All groups share one centre, and each spreads out both ways along 13 directions, with some noise.
In the rows, 128 means zero.
Known rows, each followed by its group:
[110 153 102 162 139 133 155 150 141 145  88 137  96 126 110  96 114  95
  93 157] | q_536
[ 84  95 150 114 103 101 115 104 107 143 181  83 138 192 151  59 154 165
 135 120] | q_741
[132 141 105  78 136 136 164 176 122 114 147 101  80  88 157  61 180 105
 127  96] | q_536
[132 119 140 116 114 123  65 194 124  97  66 116 151  96 149 127 129 120
 146 153] | q_673
[156  99 129 155 129 149  99 119 128 115 170 198 160 146 145  80 151 132
  96 115] | q_741
[195 109 161 188 162 133 191  99 117  70 124  75 136 114 128 127 118 170
 164 108] | q_536
[ 84 118 107 116 140 112 177  97 128 139 133 127 130 154 111 140 119 115
 158 147] | q_673
[ 97 119 115 115  80 148  92 147 136 155 136 147 151 128 120 143 124 146
 144 134] | q_711
[140 165 137 156 138 136 148 126 190 136 149 147 129 126 185 120 135 141
 105  90] | q_163
[ 73  98 156 118  87 144 103 125  87 138 174 138 167 158 122 110 141 149
 116 133] | q_163
[131 112  64  93  78 107  94 175 119  92 122 149 114  88 136 133  89 115
 144 120] | q_741
[ 87 134  98 122 151  83 141  94 109 122 124 101 105 136 113 154 113 138
 153 108] | q_673
[163 121  94 100 150 139  88 126 153 108 132 161 145 137 198 102 145  93
 130 127] | q_536
[114 144 150 108 117 109 144 116 140 138 115 124 138 131 130 142 108 120
 131 144] | q_741
[112 131 106  95 168 118 161  68 100 102  80 117 146  88  93  80 141 123
 112 149] | q_536
[ 85 146 140 126  76 195 107 132 135 132 157 158 136 129 126  76 137 117
 117 119] | q_536
[123 113 129 145 105 147 120 138 158 131 132 126 159 132 136 101 131 157
 115 124] | q_711
[103 148  96 148 102 159 102 155 152 131  61  78 141  84 110 128 106 163
 124 137] | q_711
[ 75 151 133 201 168 143 164  83  90 112  86 191 117 140 111 143 114 116
 166 154] | q_673
[167  99 140  88  80 117  78 125 140 133 128 161 142 141 129 128 125 122
 167 148] | q_163
[177 150 110 177  65 103 133 181 167 128  51 159  87 126 187  77  84 134
 137 163] | q_711
[133 136 139 100 122 138 152  83  86 114 153 131 153 113 155 150 109 120
 110 124] | q_711
[ 88  97  86  73  61 159 115 109 168 124 124  79 211 124 126  98  80 128
 126 168] | q_536
[123 144 222 127 118 121 161  70 171 113 189  95 120 124 112 135 128 159
 150  70] | q_536
[118 123 178 113 104 140 160 100 116  97 140 146 128 124 126  93 122  95
 150 140] | q_673
[103 101 148  91  92 118  75 123  52  69 117 113 165 116 154 118 120 119
 135 135] | q_741
[166 113 126 125 142  75 156 113 134 106 126 148  89 124 111 108 124 118
 149 115] | q_163
[129 114 154 133 128  68 121 121 120 131  51 110 160 137 113 150  86 125
  94 191] | q_536
[175  97 118 116  62 113  98 144 124  73 130 140 110  89  78 147  81 131
 165 114] | q_673
[104 155  80 101  46 129  94  84  82 171  99 114 122 133 152  66 104 179
 112 140] | q_163
[146 132 113 147  93 123 111  45 132 176 160 112 128 191 147 134  97 178
 130 115] | q_673
[162 183  95 102 153 138 144 135  87 113 108  81  63  90 174 128 129 102
 119 108] | q_711
[139  99 167 101 108 148 108 123 153  71 152 175 145 162 173 129 105  39
 171 146] | q_673
[111 147  84  81 146  96 191 135 136 140 146  99  79 137 172 131 137 102
 167 116] | q_711
[ 65 133 121 112  96 138  84 118 164 117 106 122 178 132 166  79 121 131
 110 131] | q_741
[126 156 122 140 132 146 145 143 107 135  87 152 134 115 160 165 109  93
 108 160] | q_673
[132 163 160 142 151 159 119  85 150 121 108 132 132 141 155 130 119  91
 118 138] | q_163
[116 142 155 154 101 150 119 135 109 109 132  96 114 134 150  88 127 129
 137 121] | q_536
[158  84 134 163 114 171 100 161 115 101 180 155 121 147 111  69 141 100
 116 130] | q_163
[ 81 157 132 103  78 187 124 101 118 133 133 122 110 127 133   4 141 107
  98 132] | q_163
[121  87  65 121 139 121  95 123 184 147 141 198 172 155 127 119 128 137
 125 134] | q_536
[ 94 136  91 128 126  50 136 105 167 132 142 173 134 130 164 117 120 190
 114  84] | q_163
[108 133 111  92 143  94 150 140 100 123  94 112 137 103 152 122 141 144
 135 139] | q_536
[158 115 111 104  86 100 112 142 114 124 116 141 139 114 160 101 121 164
 119 128] | q_163
[110 137 177 124  98  98 139 117 108 139 117 194 134 110 136  96 139 162
 136 127] | q_163
[158 138  93 110 106 143 135 109  78 134 121 151 126 114 147 102 107 101
  85 159] | q_741
[111 181 136 163 150 138 174 138 123 165 112  90 106 120 157 100 156 182
 113 107] | q_673
[139  94  80 116 159 113 121 106 122 102 141 188 125 131  76 102 126  80
 115 137] | q_741
[110 143  94 135 133 145 129  44 141 138 100 168 172 125 129 156  98 159
 150 132] | q_536
[159 126 108 173 147  92  95 152 114  73  43  85 113  94 135 108 110 159
 161 132] | q_163
[143 121 169 166  97  91 168 159 149  90 103 159 113 108 128  96 102 125
 147 142] | q_711
[148 116 159 156 126  98 108 150 101 103 119 151 159 120 165 167 114 136
 105 133] | q_163
[179 112 126  97 111  95 107 186 127 111  92 151 116  86 110 174 131 133
 160 137] | q_741
[162 155 128 122 153 100  92 116 161 177 136 112 125 143 133 214 131 168
 123 100] | q_711
[154 137 138 109 119 111 106 136 189 134 110  52 133 143 157  90 125 142
 120 130] | q_741
[149 134 127 124  93 137 148  86 150 142 150 166 177 149 189 121  97 135
  86 140] | q_711
[115 161  85 201 165 158 173 147 164 196 119 164 124 135 125 185 131 177
 115 120] | q_673
[162 107 131 139 121 126 122 124 161 135 154 141 144 149 114 124 120 129
 117 129] | q_741
[141 119 131 122 123  96  66  98 149  95 104 181 163 130 173  77 121 131
 102 128] | q_163
[119 136 102 137 122 166 149 117 137 125 112 139 157 114 136  87 110 118
  97 154] | q_536
[156 125 140  69  85  96 120 127 123  79 173 153 109 120 181 151  82  59
 125 115] | q_673
[102 129 173  95  76 110 127 127 135 175 145 130 161 151 162 138 129 176
 118 136] | q_673
[137 127 128 124 107 138 100 138 177 143  84 115 145 125  86 120 117 117
 122 164] | q_711
[157 124 167  86  79 139 163 172 154 126 169 143 102 122 158  71 136  87
 124 132] | q_711
[ 81 157 171 185 141 113 130 132  86 135  93 232  86 134 109 119 135 102
 118 143] | q_741
[105 122  57  91 123 133 169  93 174 148 127 109 151 128 113 114 105 119
 131 155] | q_741
[138 139 122 104  61 153 107 116 154 160 148 206 154 128 161 110 109 116
  78 136] | q_163
[124 116 154 127 129 114 138  99 147 126 120 114 171 130 123 127 117 136
 127 147] | q_711
[131 107 139  88 126 137 133 153 124  83 101 121 174  81 122  89 134  90
  82 160] | q_673
[114 130 118 124 119  96  88 146 126 169 122 155  80 140  77 110 156 145
 133 112] | q_536
[110 160 114 104 103 143 153 153  86 154  39 155 148  60 136 185 130 168
 184 166] | q_741
[125 146 116 117 115 124 133 119 122 115  99 124 134 103 141 113 115 129
 116 135] | q_673
[192 135 140 165 107 176 191  87 119 100 149  92 163  87 147 103 115 202
 127 102] | q_536
[105 149  93  95 142 123 183  73  75  98 112  79 134 120 164 121  99 106
 128 136] | q_711
[149  76  77 110 108 110  62  89 121 102 131 104 158 163 110  97  83 116
 106 151] | q_741
[119 135 123 132 109 130 160 105 124 138 115 101 113 139 116 156 103 122
 171 146] | q_673
[137 112  94 132 119 134 100 103 121 127 115 162 134 156 145 106 124 120
 144 147] | q_711
[ 73 125 135  75 113 108 130  83 132 157 102 113 189 131 135 179 129 169
 185 147] | q_741
[127 126 133 117 126 154 122 108 106 123 117 104 157 130 143 121 126 110
 123 159] | q_163
[110 181 126 105 132 159 134 116 151 152  74 116 161 101 156 125 114 109
  70 164] | q_711

New rows, each followed by its group:
[145 155 115 137 158 111 122 104  80 114 154 113 106 132 187 143 140 157
 139  75] | q_711
[175 137 164  87 116 127 158  93 160 155 147 159 142 122 162 124 158 134
 144 120] | q_163
[131 142 107 146 146 119 142 111 143 100  63 110 125 104 111 123  99 121
 132 152] | q_711
[143 102 160 116 127 124 130 118 124 140 109 109 172 137 109 108 139 139
 119 165] | q_741
[136  97 123 139 128  62 115 127 145 131 110 115 173 153 181 167 100 183
 135 143] | q_536
[130 108 138 144 121 117 107  96  82  87 141 167 136 149 166 100 119 136
 153 118] | q_711
[167 112 127 166 133 102 141 126 131 125 115 187 103 159 152 102 124 123
 151 150] | q_711
[ 86 128 191 134 152 116  93 112 144  68  75 127 147 117 127  58 169 140
 183 124] | q_163
[101 119 155 128 109  98 154 149  97 136  98 105 135 114 107 117 125 148
 109 155] | q_536
[148 141  76 112  79 136 149 138 123 158 132 132 143 104 168 106 110 176
  90 121] | q_163
[132 181 203  77 122  94 153  82 138 146 100 122 137 105 192 138 137 142
 138 125] | q_163
[135 116 139 102 129 111 115 141 169 103 123 115 144 112 128 125 131 133
 154 113] | q_741
[130 125 115 126  31 168  87 163 108 152 135 120 122 120 145  84 124 173
 137 129] | q_163
[ 98 150 148 135  99 177 118  87  92 147 119 223 180 107 149 128 125 142
  99 147] | q_536
[106 130 140 101 125 111 156 134 126 129 101 102 128 108 125 117 139 127
 149 143] | q_741
[100 119 154 138  98 134 151 114 115 128 172  71 133 164 155  73 119 129
 104 125] | q_741
[ 89 136 112  86  77 136 164 149 113 174 130 161 142 132 145 138 120 115
 136 164] | q_711
[160 127 115 128 144 136 156 131 120 104 128 118 124 100 130  90 147 139
 129 122] | q_536
[130  97 113 129 129 145 111  73 144 117 142 120 191 148 133 114 130 146
 143 135] | q_741
[101 146 126  95 125 122 100 125  82 147 108 164 115 109 114  91 159 131
 112 128] | q_536
[131 106 113 110  98 124 145 137 155 119 121 130 118 132 131  83 113 101
 157 156] | q_711
[122 148  72 186 154 153 135  98 119 103  81 200 105 100 111  94 113 133
 152 125] | q_673
[ 56 100 134 129 118 104 103 144 133  79 125 169 151 133 111  88 114 102
 112 136] | q_163
[101 102 167 127 129 126 159 129  76 107 195 175 142 147 160  94 166 137
 142 109] | q_711
[116 151 224 176 141 140 196 109 106 160 152 138 119 151 122 151 151 146
 145 130] | q_741
[143 139 123 150 118 125 113 150 153 118 115 151 103 122 134 106 120 111
 114 121] | q_741
[122 140 181  80  63 132 100 149 144  98 166 150 116  88 138 137 116 108
 117  95] | q_711
[144  96 145 143 103 128 136 104 152 115  97 119 200 131 122 127  84 128
 100 182] | q_536
[ 82 134 118  97 105 111 101  79 113 122 128 117 161 123 129 183  94 156
 146 117] | q_711
[145 113 114  78 102 129 111  80 160 132 118  47 191 143 163 136  98 142
 131 147] | q_741
[ 65 133 146 103 100 142 150 134  94 125 154 169 142 129 172 101 147 118
 128 126] | q_711
[208 140 165 134 144 114  96 126 154 176 147 143 136 165 180 159 150 149
  90 113] | q_711
[139 188  90 173 144 120 169 117 124 127 115 147 107 113 222 130 104 156
 105  97] | q_711
[125 113 131 189 151 154 107 154 128 102 149 137 158 136 142 116 131 141
 109 117] | q_163
[126  97 104 113 121 110 166 161 174 134 199 187 189 117 165 149 138 161
  87  97] | q_163
[175 100 126 142 150 138 165 143 119 122 137 135 182 110 142 142 152 159
 125 137] | q_163
[151 110 157 149  60 120  75 172 139 126  86 155 128 143 141  76 116 137
 152 167] | q_711
[221 133 156 133 107 147 103 132 122 140 123  84 139 131 158 110 128 146
 100 132] | q_711
[159 118 116 150  93 150 108  89  88 151 160 140 156 172 151 122 109 160
 106 139] | q_741
[ 76 179 162  83  87  95 111 145 212 103  95 138  76 102 164 105 101  87
 148 103] | q_163
[139 134 156 144 131 125 157 117 143  89 135 133 120 113 108 178  85  95
 140 121] | q_741
[127 117 150  79  88 101 120 148 126 112 133 107 176 127 206 142 118 138
 134 138] | q_536
[128 107  87 110 109 112  95 165 114 138  85 112 153 119 130 136 120 152
 135 160] | q_673
[150 145 121 139 139 126  85 102 186 150  91 158 142 129 123 150 110 122
 104 139] | q_711
[108 151 151 194 201 143 136 123 174  81 118 126 162 119 181 129 144 134
 115 102] | q_163
[178 107 135 188 121 117 132 126 179 117 102 153 144 109  83 149  97 170
 132 131] | q_711
[117 182 159 151 130 100 107  88 102 101 119 134  86 136 189 141 103 127
 134  83] | q_673
[144  85  96 172 145 145  96 125 117  96  59 150 179 111  98 122 127 150
 164 171] | q_163
[140 114 124 114 133  87 120 148 121 167 102 145  90 147 105  92 159 128
 121 145] | q_741
[ 94 135 164 136 115  78 105 102 141 142  73 135 138 148 126 188  78 127
 129 164] | q_536
[132 114  96 117 109 150  99 117 166 112 131 118 179 131 161  91 119 138
 118 135] | q_741
[194 127  85 149 128 159  89  82 138  76 107  66 142 116 120  95  95 145
 124 122] | q_711
[108 139 150 150 121 136 108 101 163 150 112 159 158 147 144 130 121 144
 124 138] | q_741
[120  99  95 124  67 135 115 166 117  98 140  93 142 117 140  87  98 136
 119 130] | q_741
[166 135  95 131 122 163 102 143 172 114 183 142 103 144 186 104 140 122
 160  79] | q_536
[ 46 153 178 125 100  91 136  94 161 143 142  87 108 187 146  83  97 100
  83 134] | q_741
[ 81 134 171 137 110  91 115 140 193 125  79 157 151 122 120 115 109 128
 137 153] | q_711
[120 161 185 170 193 154 162 132 162  68 112 138 144 106 164 134 129  68
  97 129] | q_163
[125 120 142 140 105 129 148 152 149 146 131 126 139 127 130 141 130 164
 160 126] | q_741
[167  93 107  78  96 115  78 131 104 101 123 118 167 116 136 123 105 128
 124 142] | q_741
[103 116 112 109 120  85 115 112 130 117 114 132 139 135 126 130 113 148
 147 127] | q_163
[216 116 129  98 164 122 117  94 138 150 128  81 118 151 114 141 147 107
 117 142] | q_711
[144 115 103  68  51 107 125 112 142 176 134  90 159 128 137 112 107 179
 121 144] | q_673
[116 150 169 102 103 132  89 160  80 146 144 165  82 117 145  98 185 128
 128  97] | q_536
[105 136 156 146 100 134  97 108  93 109 101 132 158 127 143 123 101 123
 118 152] | q_741
[ 85 139 105 139  79  95 106 141 146 138  65  92 136 144 168 112  82 161
 169 159] | q_711
[124 116  81  97 124 124 134  75 206 121 105  84 177 133 107 153  71 111
 132 151] | q_741
[120 136 206 180  86 132 111 115 127 138 133 115 100 151  76 138 103 147
 141 123] | q_536
[112 116 121 128 132 121 110 125 104  95 140 137 149 136 147 117  88  85
  65 132] | q_163
